There are 5 ways to turn a row about zero (a turn may also mirror it). The second row of each pair is the first, turned, with some noise. The first 45 pairs use one turn. New pairs use 3 turns, one after the other, and a turn may come again.
(in the rows, 128 means zero)
Some pairs, each with its turns in order after it:
[112 107 110 160 138 140 129 119]
[110 126 105 119  97 147 136 124]
(2)

[150 120  46 144  99 129  98  93]
[120 155  74  83 170  92 162 138]
(4)

[109  90 176 117 179 151 106 155]
[117 139  72  84 150 120 145 177]
(1)

[219 101 137  83 140 128 152 109]
[111  92  73 131 217 118 138 124]
(0)

[ 84 135 152 155 104  96 129 127]
[117 112 150 126 157 158 116  82]
(3)

[174  93 108  91 153 168 118  93]
[127 116 144  91 205 124 110  95]
(4)

[104  67 118 105 163 101  84  94]
[ 78 190 135 112 132 104  93 177]
(1)

[136  98 119  95 139 224 105 127]
[163  76 149  61 167 150 139  97]
(4)

[111 160 165 139 116 127  89  83]
[141 143 141  90 163 101  94  86]
(1)

[ 92 140 114 119 126 109 104 101]
[138 162 165 120 132 103 112 130]
(1)

[126 120 114 148 150 197 154  66]
[ 68  85 146  67 146 136 143 116]
(4)

[182 125 129 121 120 131 118 131]
[120 123 105  96  98 117 131 151]
(3)

[190 146 115 154 115 126  96 111]
[ 86 151  97 136 145 111 137 175]
(0)

[121 132 147 146 115 136 123  80]
[ 85 120 153 125 128 145 110 144]
(0)

[ 85 156  90 123 130 126 147 120]
[142 177 135 158 151 125 126 103]
(3)

[ 78 138 110  73 172 109 134  80]
[106 113 110 115 104 194 126  58]
(0)

[192 144 153 122 122 187 121 113]
[116 129 149 121 176 186 153  93]
(4)

[155 131 197 133 150 212 119 131]
[116  50  80 155 117  85 165 143]
(3)

[110  93 178 134 160 103 145 142]
[127 120 165 152  92 104  94  99]
(4)

[118  94 134 165 168 112 140 112]
[113  78 123 147  88 109 114 124]
(0)

[104 118 113 105 152 163 140 124]
[130  91 143  94 135 127 110 141]
(4)

[120 170 111 147 140 163 117 129]
[157  89 149 110 123  96 127 130]
(1)

[183 136 117 135 148 216 134 166]
[129 193 191 115 117 175 159  97]
(2)

[154 138 103 102 142 119 109 174]
[174 165 128 119 146 141 110 139]
(4)

[100 106 177 117 128  89 150 138]
[134  82 176 107 126 113 146  92]
(0)

[119  96  82  80 111 128 141 126]
[112 173 145 159 104 147 116 166]
(3)

[117 175 133 143 114 193 143 146]
[103 123 189 124 112 137 144  75]
(2)

[108 114  77 101  80 114 142 143]
[159 148 142 167 136 167 175 125]
(0)

[158 113  85 166  92 140 162 132]
[113 158 150 108 143 106 193 147]
(4)

[149 124 109 163 109 166 189  99]
[ 93  65 163 145 137 157 141 104]
(1)

[128 124 124 135 106  92 164 124]
[115 123 154 162 137 116 151 108]
(0)

[154 131 133 109 156 122 107  89]
[169 121  91 125 123 143 117 155]
(3)

[125  66 126 189 158 116 124 137]
[ 85 127 125  82  92 170 115 160]
(1)

[ 89  81 129 110 150  76 152 101]
[107 114  64 104 141 122  80 166]
(2)

[156 170 167 101 121  95 107  80]
[127 157 110 137 142  83 108  56]
(1)

[ 66  91 107  88  84  96 102 103]
[ 96 130  61 147 135  61 110 120]
(2)

[138 172 112 105 128  97 109 129]
[166 154 123 114  97 135 116 104]
(3)

[134 140 142  86 171 136 166  74]
[130 121 120  62 187 146 113 122]
(2)

[ 67  90 133 156 115  86 133 142]
[107 118 190 128 173 157 102 112]
(3)

[ 74 110 113 127  93  93 118 108]
[ 96  99  79 145 117  83 118 128]
(2)

[139 103 153 113 102 135 138  87]
[ 94 137 123 144 172 138 111 107]
(1)

[173  63 152 107 125 163 136 190]
[131 218 151 167 138 164  99 142]
(2)

[173 115 150 156 174 101  94 104]
[ 74  95  86 107 114  87 129 147]
(0)

[130 106 115 140 108  93 105  95]
[125 134 120 105 142 162  84 140]
(3)

[102 103  68 131 122 123 172 149]
[ 63 146 124 115 102 115 129 170]
(2)

New pairs, each followed by its turns in order:
[ 61 106 104 115 125 142 132  87]
[185 168 134 136 118 142  84 127]
(3) (0) (1)

[112 139  83  92 165 126 166 146]
[118  95 166 114 161 123 171 168]
(4) (3) (0)

[126 127 115 115 128 107 114 116]
[132 148 141 116 147 122 138 139]
(0) (2) (1)

[164 114  71 151 106 115 140 150]
[153  96 125 153  78 127 142  95]
(2) (2) (4)

[188 111 121  67  80 175 155 166]
[154 172 199 156  97  99 189 162]
(3) (4) (4)

[ 76  81 158 169 126 129 119 155]
[139 109  59 164 156 123 144 111]
(3) (4) (2)

[132 162 121 136 144 151 161 133]
[123 131 128 104 126  89 100 136]
(2) (2) (1)

[ 57 124 126 131 155 138 175 157]
[160 118  82 120  81  73 123 119]
(2) (1) (1)

[126  87 123  65 114  98 105  48]
[167 137  99 217 134 140  90  86]
(0) (2) (3)

[186 121 145 128  86  60 159 116]
[ 79 127 138 127 174 123  53 117]
(4) (3) (4)

[146 132 102 157 133  84 149 111]
[123 131 108  75 123 121 140 156]
(2) (0) (3)

[112 120 142 216 157 143 139 128]
[152  80  56 108 117 133 135 156]
(2) (0) (1)

[128 161 127 114 112 151 114  93]
[121 163 116  99 145 152 126 138]
(0) (0) (0)

[132 143 134 121 152 136  85  95]
[108 141 118 130 155 152  94 156]
(3) (4) (4)

[152 125  99 113 139 101  98 117]
[142 146 148 110 113  90 143 116]
(4) (4) (2)

[157 110 108 116  68 136 106 140]
[126 111 118 104 159 164  92  83]
(2) (0) (3)

[177 168 151 102 171 154 173 138]
[159 130 192 101 129 169 122  83]
(1) (4) (3)

[130 169  70  88 127  91 128 126]
[ 78  64 149 127 108 142 147 115]
(1) (4) (2)

[175 121 120  85 100 163  93 163]
[143  65  99 112 116  81 111 115]
(2) (0) (2)

[147 111 184 156 142 106 129 149]
[ 65 111 145 119 132 143 123 149]
(4) (2) (1)

[108 136  78 123 167 118  96 122]
[165 118 119 162  93 157 129 154]
(1) (2) (2)

[130 106  75 105 141 122 125 181]
[107 181 135 147 139 164 165 105]
(1) (1) (2)

[118 136 133 173 129 130  92 144]
[102 131 159 161 134 154 112 148]
(0) (0) (4)

[121 102 125 163 102 118 106 125]
[109 108 126 118 150  89 140 120]
(0) (0) (0)

[111 166 147 139  82 142 108 143]
[105 131 130  99 139  65 138 126]
(1) (4) (1)

[108 148 131 125 112 151 140 175]
[174 149 152 150 137 138 124 115]
(0) (0) (3)

[119  72 134 163 129 150 128 105]
[127 131  83 164 102 165 138 130]
(0) (0) (1)

[137 160  85  72 130 150 135 162]
[ 82  95 128 123 167 108  86  95]
(3) (1) (1)

[132 119 129 104 148 107 152  90]
[129 100 114 156 148 131 124  94]
(1) (0) (2)

[175 135 207 152 108 209 119 127]
[ 75 170  66 101 155 132 143 208]
(0) (4) (0)

[123 103 141  90 119  85 116 144]
[173 166 131 131 142 142 106 122]
(1) (4) (0)

[ 78 150 102  67  98 186  70 134]
[116 188 133 103  85 165 185 189]
(4) (0) (2)

[132  99 115 159 133 143 121 145]
[138 105 116 118 122 104 136  96]
(2) (0) (3)

[125 119  93 196 125  94 126 138]
[ 76 141 160 130 135 119  75  98]
(4) (0) (0)

[143 113 103 150 171 133  31 177]
[ 63  85 149  95 148 137  47  99]
(2) (1) (1)

[114  95 109 173 123 132 137 160]
[122  83 117 161 165 111 131 122]
(3) (0) (4)

[135 119 149 142 105  76 136 176]
[147 182 134 132  80 138 106 131]
(0) (2) (2)

[ 55 125  92  92 157 146 186  98]
[216 152 121  78  84 121 124 156]
(0) (0) (0)

[136 117  67 148 100 153 103 158]
[ 81 113 156 113  97  79 132 114]
(4) (0) (1)

[155 150 123 124 153 154 131 143]
[119 122 107  88 128 138 147 153]
(2) (1) (2)

[144  75 153  82 105 188 105 126]
[100 135 127 177 138  90 198 162]
(1) (0) (2)

[187 170 147  79 117 126 168 119]
[140 123 116 122 103  52 167 168]
(1) (3) (1)

[112  67 136 136  70 113 138 114]
[191 136 157  82 101 109 137 132]
(4) (2) (4)

[109 179 232 153 164  65 132 174]
[170 144 179 184 233 107  82 105]
(3) (1) (3)

[ 70 107 119  80 155  92 192 147]
[129 102 155 169 208 148 156 178]
(2) (0) (4)

[147 122 110 123 156  91  81 123]
[ 97 138  80 138 140 116  94 130]
(3) (4) (0)

[104 168  81 130 177  77 137 148]
[ 83  92 108 155 108 144 122  59]
(0) (1) (4)

[132 139 150 109  82 121 127 129]
[ 89 110 117 141 121 159 141 118]
(0) (3) (1)

[125 120 147 102 149 115  97 146]
[134 113 102 151 125 113 165 130]
(2) (1) (2)

